There are 10 hidden switches. A switch that is on adds its own fixed numbers to the row, and there is some noise. The rows also spread widely along 12 directions, which tell nothing about the answers.
In the rows, zero is written as 128.
Some rows, each with its switches (1 for on, 0 for off) after it:
[111 110 125 119  95 179 116 171 172 102 118 181 148 197 184 110  61 105
 126 130 139 172 131 114 175  96 131 160 182  86 170 131 174 142] -> 1 0 1 0 0 1 0 0 0 1
[109 165 107 137 124 144 120 107 126 115 103 208 153 175 156  84 119 160
 109 127  85 180 144  60 191  89  95 171 110 177 179 150 139 172] -> 0 1 1 0 1 0 0 0 1 1
[ 93 119 101  94 117 150 117 124 103  77 112 143 124  78 125 125  24 149
 113 154 161 105  83 180 148 145 129 117  77  57 142  78 143  99] -> 1 0 0 0 1 1 1 0 1 0
[ 89 102 138 122 137 106 138 127 166 103  97 161  90 163 184 130  93 120
 123  93  84 121 146 173 181  68 129 170 170  98 115 165 120 144] -> 1 0 1 1 0 1 1 0 0 0
[143  80  70 139 135  92 138 102 164 118  82 175  89 132 129 217  86  88
  96  86 140 120 125 187 155 137 122 108 116 120 122 155 138 103] -> 1 1 0 0 1 1 0 0 1 0
[125 135  89 120 112 127 128 131 124 141 120 202 152 144 121 151  55 132
 118  67 137 119 107 125 179 144  93 130 111  99 127 141 173 100] -> 1 1 1 1 0 0 1 0 0 0
[121 107  69 125 159 159 128  98 162  70 116 139  90 143 139 164  68 130
  78 155  97 160 153 134 179  92 134 176 144 138 176 150 110 171] -> 1 0 0 1 1 0 1 0 1 1
[127 127  79 144  88 175 187 143  96  70 130  68 141 143 133 112  94  92
 132 183 147 114 164 169 143  89 128 182  96 108 102 152 133 136] -> 0 0 0 0 1 0 0 0 0 1
[119 155 114 180  73 195 109  88  73 122 138 140 176 157 120  88  94 156
 158 139 112 103 129 130 184 143 131 154  89  87 115 128 168 138] -> 0 0 1 1 0 1 0 0 0 1
[121 165 130 138  96 148 132 139  83 128  77 141 191 148 148  75 154 116
 142 123 151 111 127 111 137 104 102 164  90 139 115 129 162 112] -> 0 1 0 0 0 1 1 0 0 1
[ 91 137 143 131 112 144 119 166 122 138  76 179 171 150 191  96 115  97
 137 108 138 115 123 117 143 101 115 134 138 126 115 122 174 107] -> 1 0 0 1 1 1 0 0 1 1
[ 89 122  94 183  46 134 163 105 132 110 123 181 100 198 213  89 113  88
 146 113 107 140 177 183 180  56 138 179 125 100 129 184 139 147] -> 1 0 1 1 1 0 1 0 0 0
[100  83 142 108 163 133  92 126 140  90  92 133 151 103 116 132  61 149
  95 119 120 103  91 142 171 140 130 118 126  81 116 101 146 132] -> 1 0 0 0 0 1 0 1 0 1
[148 125  71 167 143 125 119  97 143 115 104 192 146 129 124 156 111  77
  46 133 130 133 138  74 164 131 125 129 139 182 143 126 134 134] -> 1 0 1 0 0 1 0 0 1 1
[123 117  72 141 136 107 131 138 153 142 142 206 106 139 166 167 102  84
  99  77 126 131 119  99 140 124 123 123 166 150 126 126 135 120] -> 1 0 0 0 1 1 0 0 0 0
[118 108  96 181 107 125 127  90 120 100 103 176 151 147 112 116  80 126
 101  90  93 109 147 132 201 132 125 143 110 103  94 152 144 167] -> 0 0 0 0 0 1 1 1 0 0
[163 123  70  75 202 131 135 132 147 117 142 101  99 111 103 221 104 124
  90 129 126 125 107 117 126 129 100 165 128 168 167 127  98 106] -> 0 1 1 0 0 1 0 1 0 1
[ 92 102  76 149  99  94 152 111 141  76 121 186 118 131 158  94  64  83
  67 144 111 138 165 143 203  87 133 158  92  99 129 145 128 168] -> 1 0 0 0 0 1 0 1 1 1
[103 105  87 103  80 118 126 119 130 140 156 166 120 176 174 129 100 111
 132  98 149 150 104 163 175 104 128 140  77  76 170 142 150 104] -> 1 0 1 1 0 0 0 0 0 0
[116 134  82 189  89 128 107  71  98 129  96 206 145 130 155 107 124 101
  95 111 134 118 125 121 157 129 134 121  85 143 129 122 147 125] -> 1 0 0 0 1 1 1 0 1 1
[ 94 109 133 182  71 142  85  82  89 112 132 109 175 129 142  64 151 115
 119 140 137 109 114 134 156 120 150 129  73  92 116 117 142 138] -> 0 0 0 0 0 1 0 0 0 0
[140 142 111 179  88 251 101 104  78 108 140  62 156 148 122 139 107 153
 185 148 122  91 127 163 133 148 146 165 122  91 114 126 157 123] -> 0 0 0 1 1 1 1 0 0 1
[126 180 100 135 118 153 119  81  74 149 113 162 119 129 142 139 141 169
 166 118 130 105  96 143 120 132 111 148  90 159 154 110 135  83] -> 0 1 1 1 1 0 1 0 0 0
[118 132 132 161 112 165 159 141 101 100 107  93 153 133 138 123 107 106
 144 135 110  76 155 157 144 108 117 157 128 109  73 153 142 120] -> 1 0 1 1 1 1 0 0 0 0
[102 156 100 124  57 148 154 127  78 121 133 134 145 173 175  74 119 118
 172 143 141 130 137 164 162  94 125 180  58  87 129 141 152 124] -> 0 0 0 0 0 1 0 0 1 1
[121  97 105  46 138 142 121 146 141 127 153  76 109 171 164 161 126 127
 140 122 146 154  86 168 137  88 124 167  90  92 188 143 113  97] -> 0 0 1 0 0 1 0 0 0 1
[ 92  97 134 151 114 139  91 129 155 111 105 171 144 152 167 130  57 119
 115  84 105 117 121 150 183 116 127 134 164  95 101 143 158 140] -> 0 0 1 0 0 0 1 1 1 1
[131 166  92  96 148 128 119 120 103 155 156 140 122 120 149 156 136 128
 127  93 112 115 105 114 132 120  92 167  95 152 141 138 117  98] -> 1 1 1 0 0 1 1 0 1 1
[155 124  95 102 143 170 171 142 126  79  79 105 162 183  95 146  90 131
 113 122 104 146 165 120 194 112  97 187  96 117 136 186 146 163] -> 1 0 0 0 0 1 1 0 1 0

New rows, each followed by its switches (1 for on, 0 for off):
[129  97 110 168  79 182 101  94 119 130 135 108 138 188 168 133 149 116
 150 112 118 136 125 161 148 111 139 149  97 113 153 156 151 124] -> 1 0 1 0 1 0 0 1 0 1
[136 159  85 121 112 143 138 114  81 155 127 136 122 131 159 149 147 107
 158 132 170  94 100 157 106 132 134 145  96 135 132  98 150  66] -> 1 0 0 1 0 1 0 0 0 1
[139 120  64 169 144 114 142 136 134 116 151 165 151  95 113 153  82  55
  52 109 128  95 142  74 154 137 120 133 161 149  75 129 133 138] -> 1 0 0 0 0 1 0 0 0 1
[ 92 124 157 128 120 174  87 122 110  92 117  88 151 120 165  75 133 137
 130 159 129 110 108 138 132  97 144 161 126  96 135 104 131 135] -> 1 0 0 0 0 1 1 0 0 1
[128 141 128 123 137 137 118 134 138 114  46 217 160 144 141 116  97 130
 106 133 146 137 115 101 156 124 104 134 133 149 166  97 171 112] -> 1 1 1 0 0 1 0 1 0 1
[114  65 153 134 125 120  95 155 151 154  76  86 194 164 164 152 162  56
 107  79 162 104 103 153 135  93 123 111 131 120  96 163 157  83] -> 0 0 1 1 0 0 0 0 0 1
[120 134  84 116  80 120 178 134  78 117 129 136 126 129 136 130  77 115
 160 114 156  87 119 200 149 138 118 143  55  62  92 120 159  87] -> 1 0 0 0 0 1 0 1 0 0
[134 147  96 168 112 143 116  83  95 126 158  92 135 119 126 141 160 116
 126 132 112 102 140 122 133 126 125 158 104 155 104 148 121 132] -> 0 1 0 0 0 0 0 0 1 0
[ 83  72 120 122 116 132  80 147 137 117 167  89 183 119 144 100  97  93
  81  91 135 119  93 118 166 107 126 131 109  70 103 146 136 139] -> 0 0 0 0 0 0 1 0 0 1
[162 135  82 118 133 168 139 135 109 125 116 125 156 142 105 188  76 118
 125 116 143 108 114 135 149 163 106 139 104 130 124 129 168  92] -> 1 0 1 0 0 0 0 1 1 1
[158 103  97 150  71 204 141 137 127 118 136  94 147 207 140 162  94 101
 171 116 139 127 141 182 164 129 133 164 121  66 124 172 174 116] -> 1 0 1 0 0 1 0 0 0 1
[ 88 124 105 150 103 126 136 112 126 125 143 194 108 167 177  99  85 146
 148  60  71 127 137 145 194  96 122 164 134  95  92 169 138 161] -> 1 0 0 0 1 0 1 0 0 1
[148 135 101 181 101 162 118 131 154 138 128 168 143 188 154 161 128  97
 142  89 121 136 150  97 146 128 123 154 199 155 112 155 167 139] -> 0 1 0 0 0 0 0 0 0 0
[ 87 140  90 131  77 100 144  99 112 120 135 164  90 133 177 121  96 116
 149 132 141 113 132 196 159  96 130 157  93  96 119 133 138 112] -> 0 1 0 1 0 0 0 0 1 0
[110 109 132 118 159 125 138 113 121  90  35 135 140 118 107 148  65 153
 123 124 132  81 109 189 168 126 127 134 132 102  80 124 147 111] -> 0 0 0 1 0 0 1 0 0 1
[156 162  57 122 153 140 143  94 102 138 117 142 105 128 127 196 127 116
 125 145 146 108 123 131 124 141 131 156 114 178 145 110 126  94] -> 0 0 0 1 0 1 0 0 1 1
[121 116  94 132 147 137 117 121 125 100 164  89 135 107 133 123 136  91
  73 139 119 118 128  92 136 103 127 163 121 137 136 130 100 145] -> 1 0 0 0 0 1 1 0 0 0
[ 90 118 109 125 121 117 124 121 108 106 166 109 132 107 141  98 102 118
 107 111 108 102 117 131 161 102 123 159 101  92  99 135 109 144] -> 0 0 0 0 0 1 1 0 0 0
[121 127  75 132  77 128 141 105 111 130  78 204 125 163 166 139  98  98
 122 139 179 144 114 170 154 119 129 118  59 116 188 113 163  81] -> 1 0 1 1 1 1 0 0 1 0
[145 117  83 138 152 102 148 107 130 127  99 126 119 140 152 155 178  66
  83 112 129 120 140 122 130  89 125 164 119 179 123 154 108 118] -> 1 0 0 0 0 1 1 0 0 1
[152 133  49 120 145 154 122 129 132 135 189 146 100 117 132 200  83 102
 109 120 147 118 102 106 122 157 135 145 160 135 142 100 133 103] -> 1 0 0 0 0 1 0 0 0 1
[131 159 102 104 144 162 139 122 117 108  79 174 101 137 159 145 101 160
 152 138 137 132 113 145 120 117 114 164 135 158 169 100 145 103] -> 1 1 0 0 1 0 1 1 0 1
[122 140  70 107 107 122 161  84  81 116 161 111  91 139 137 131 119 148
 156 136 122 112 120 187 155 109 136 176  55  99 129 138 109 119] -> 0 0 0 0 0 1 0 0 0 1
[148 217  86 109 132 162 182 144  70 156 103 166 140 170 160 137 147 128
 178 109 121 110 146 108 131 113  95 199 113 179 123 138 156  98] -> 1 0 0 1 0 1 1 0 1 1
[145 114 130 142 161 160 126 106  99  99  50  99 187 124  78 136 134 136
  92 121 116 101 115 115 151 134 103 129  80 148 117 145 132 121] -> 1 0 1 0 1 1 1 0 0 0
[149 103  93 188  86 174 138 117 117 104  88 132 176 166 117 135 112  93
 115 124 147 122 146 128 156 136 131 126 116 122 109 150 172 132] -> 1 0 0 0 1 0 0 0 0 0
[150 111  94 124 109 176 142  99 128 117 142  91  95 206 139 182 113 149
 178 110  96 134 138 196 173 113 137 185 119  94 138 181 129 133] -> 0 0 1 0 0 1 0 0 0 1
[111 173  93 143 110 145 132 140  85 135 190 116 134  83 140 129 104 106
 143 135 137  71 123 115 113 135 114 156 132 121  86  99 137 103] -> 0 1 0 1 0 1 0 0 0 0
[136 116  98  88 185 139 157 117 115  86 110  90 129 127  85 150 107 168
 108 130  93 129 124 120 162 120 105 158  87 139 134 151 107 146] -> 1 0 0 0 1 0 0 0 0 0
[158  92  81 137 146 155 105 129 126 112 110  99 184 108  78 171 117  89
  62 106 155 119 108  95 139 152 101 114  82 132 142 142 141 114] -> 1 1 0 0 1 1 1 0 0 0
[ 68 128 114  78 114  98 141 149 117 130 201 103  82 134 203 102 123 120
 159  85 100 114 110 172 143  66 123 189 111  76 108 149  92 125] -> 0 0 0 0 0 1 1 0 0 0
[149 146 109 112  94 227 126 177 144 126  96 126 149 226 176 170  90 121
 193 110 138 155 154 156 151 111 111 196 156 103 169 160 193 118] -> 0 1 0 1 0 1 1 1 1 1
[111 162 103 135 108 118 132 128 107 150 175 178 128 127 145 134  93 137
 152  75 109  98 111 118 152 134 100 146 141 119  85 133 144 112] -> 0 1 1 0 0 0 0 0 0 0
[122 107 115 173  70 190 127 134 151 111  63 168 148 224 188 122 108 101
 160 137 150 159 151 159 163  90 148 155 163 115 151 151 186 136] -> 0 0 0 1 1 0 0 0 0 1
[131 110 104 119 144 155  82 134 163 150 150 162 142 175 167 153 133 115
 112  89 125 164 100  72 147 122 132 141 171 148 168 130 149 134] -> 1 0 0 0 0 0 0 0 0 1
[102 124 100 188  71 140 124 109 122 122 129 187 141 172 161 109  92 113
 136  86  97 127 150 130 186 119 129 140 123 102  96 160 156 159] -> 0 0 0 0 1 1 0 0 1 0
[ 91 111 116  56 143 142 100 198 141 115 145 123 172 122 163 103  82 104
  93 120 170 147  77  89 139  97 108 146 124  93 160 101 140 113] -> 0 0 0 0 0 1 1 0 0 1
[116  60 111 145 114 118 123  98 163  95  95 114  90 164 167 169 107 101
 126 121 128 120 131 219 157  98 163 144 144  96 117 150 131 127] -> 0 0 0 0 0 0 0 1 0 1
[118 115 113 162 134 125 125  94 147  86  58 212 105 123 141 144  58 134
 108 143 130 109 126 157 161 136 153 122 178 128 112  88 157 131] -> 1 0 0 0 0 0 0 1 0 1
[125 118  91 139  89 154 138 171 126 138 112 141 183 174 177 119 125  55
 112  87 157 141 136 111 145  95 107 147 109 130 123 166 171 113] -> 1 0 0 0 1 0 1 0 1 1
[119 101 174 128 145 141 104 150 130 118  72  74 176 134 140 137 142 111
 135 106 123  84 117 158 131 107 109 141 131 117  89 148 145 102] -> 0 1 1 0 0 1 0 1 0 1
[126  87 107 157 136 169 137 128 157  68  73 142 165 169 108 131  62 118
  75 122  90 142 163 116 208 102 112 156 132 106 140 178 141 176] -> 1 0 1 1 1 1 1 0 0 0
[ 96  66 135 166  88 133  73 104 164 122 152 116 118 150 187 142 119  78
 109  99 117 120 121 173 156 106 155 125 145  77 121 152 135 127] -> 1 0 1 0 0 1 0 0 1 0
[115 168  78 157 117 130 119 133 120 170 176 225 104 124 185 151  98 117
 149  45 105 106 114 100 127 136 104 146 172 153 101 119 153 109] -> 1 1 0 0 1 0 1 1 0 1
[137 159  67  76 179 117 173 139 110 124 119 132 130 145 122 151 130 126
 102 117 121 138 129  83 148  95  95 186 104 183 152 145 107 126] -> 0 0 0 1 0 0 1 0 0 0
[ 94 124 180  95 117 201  95 170 105 116 119  55 173 148 166 101 120 154
 187 139 138 110  83 159 114 104 123 148 129  87 124 115 153  96] -> 0 0 1 0 1 0 0 0 0 1
[145 100  65 176 148  98 119  80 173 103 110 181  80 102 129 205  87  79
  58 138 137 110 132 147 142 126 142 125 181 162 125 120 110 121] -> 0 1 1 0 0 1 0 0 0 1
[118 169  95 115  96 214 143 131  99  94 145 133 111 177 171 107  84 162
 179 152 103 150 144 146 159 100 125 203 114  98 169 138 144 150] -> 1 0 0 0 1 1 1 0 1 1
[172 147  26 133 131 142 175 120 109 110 144 165 137 132  78 188  62 104
  89 121 135 122 145  98 171 166 105 149  95 137 124 138 147 128] -> 1 0 0 0 0 1 0 0 1 0
[148 105  53 160 107 108 147  93 139 106  88 193 125 148 122 165  87  76
  68 124 163 133 130 144 166 125 131 128 107 137 147 134 134 115] -> 0 0 1 0 0 1 1 0 0 0
[164 101  53 209 119 139 131  52 134 113 101 143  93 136 133 202 149  65
  81 151 136 114 153 154 126 128 154 130 118 182 159 131 115 111] -> 1 0 1 1 1 1 0 1 0 0
[107 138 125 177 127 132  94 102 131 133 108 200 159 141 144 113 107 124
 105  91  88 112 137  79 182 136 126 129 156 138 105 128 156 155] -> 1 0 0 1 0 1 0 0 1 0
[139 108  95 124 135 189 122 117 117  91 182  62 136 123  96 160  66 144
 120 143 111 107 117 143 164 142 127 158 120  84 115 141 131 137] -> 1 0 1 0 0 0 0 0 0 1
[ 95 178 135  62 140 195 128 170  84  82 104 141 179 122 130  63  64 190
 139 163 130 143 100  82 154 119  92 167  83 105 176  89 152 135] -> 1 0 0 0 1 1 1 0 1 0
[107 164 101  90 133 117 147 162  74 133 145 125 163  78 123 113  94 124
 128 107 156  77  90 120 126 130  87 147  90 116  77 109 141  86] -> 0 1 0 0 0 0 1 0 0 1
[126 116 121 117 110 166 155 188 121 118 123  79 192 164 130 138  94  84
 135 111 143 103 136 133 153 110 101 158 122  90  93 163 163 110] -> 0 0 1 1 0 1 0 0 0 0
[161 112  62 168  86 194 125 105 119 111 171  63 118 163 141 181 136  81
 135 142 155 125 138 159 117 127 153 167 136 125 137 147 133 120] -> 0 0 0 0 0 0 1 0 0 0
[110 149  92 122  60 162 154 103  91 111 135 155  65 146 194 130  96 138
 196 171 175 121  99 228 108 112 153 148 103  91 164  84 143  70] -> 1 0 1 0 1 0 0 0 0 0
[153 130  86 122 133 198 169 123 121  33  89  96 145 141  74 145  42 146
 105 205 132 138 164 138 183 132 123 174 117 109 143 135 149 162] -> 1 0 0 0 0 0 0 0 1 0
[ 84  90 142 126 134 138  79 104 125  81 125 104 144  97 129  99  95 145
  97 150 120 112  95 141 159 126 144 127 104  83 136  94 122 144] -> 0 0 0 0 0 1 0 1 0 0
[161 132  90 160  99 185  98 126 125 168 139 148 148 190 167 181 142  93
 159  80 133 127 125 117 130 154 132 144 142 141 136 135 179 103] -> 1 0 0 0 0 1 0 1 1 1
[108 103 122 195 119 123  91 100 144  90 109 171 147  71 124 125  68  92
  64 145 141  82 118 128 153 139 138 105 175 117  81 100 150 127] -> 1 1 1 0 0 0 0 0 0 1
[122 144 101 181 105 104 120  65 109 137 138 134 116 131 174 115 206  83
 108 129 112 117 152 116 128  92 133 160 105 186 123 149 115 133] -> 1 1 0 0 0 0 0 0 1 0
[ 84 112 100 101 144  71 165 125 113  99 110 169 100  92 140 116  67 130
 103  91 109  93 112 168 168 102 110 138  91  91  88 133 110 123] -> 1 0 0 0 1 1 1 0 0 0
[102 134 105  88 124 141 164 154  83  91 101  94 177 109 118  97  90 116
 109 158 155 113 122 133 154 105  96 145  40 106 126 129 144 110] -> 1 0 0 1 1 0 0 0 1 0
[139 177 105 175 113 194 144 100  74  81 136 101 146 104  98 116  91 158
 151 179 109  79 156 127 141 146 121 180 131 133  84 112 148 146] -> 0 1 0 0 0 0 0 1 0 1
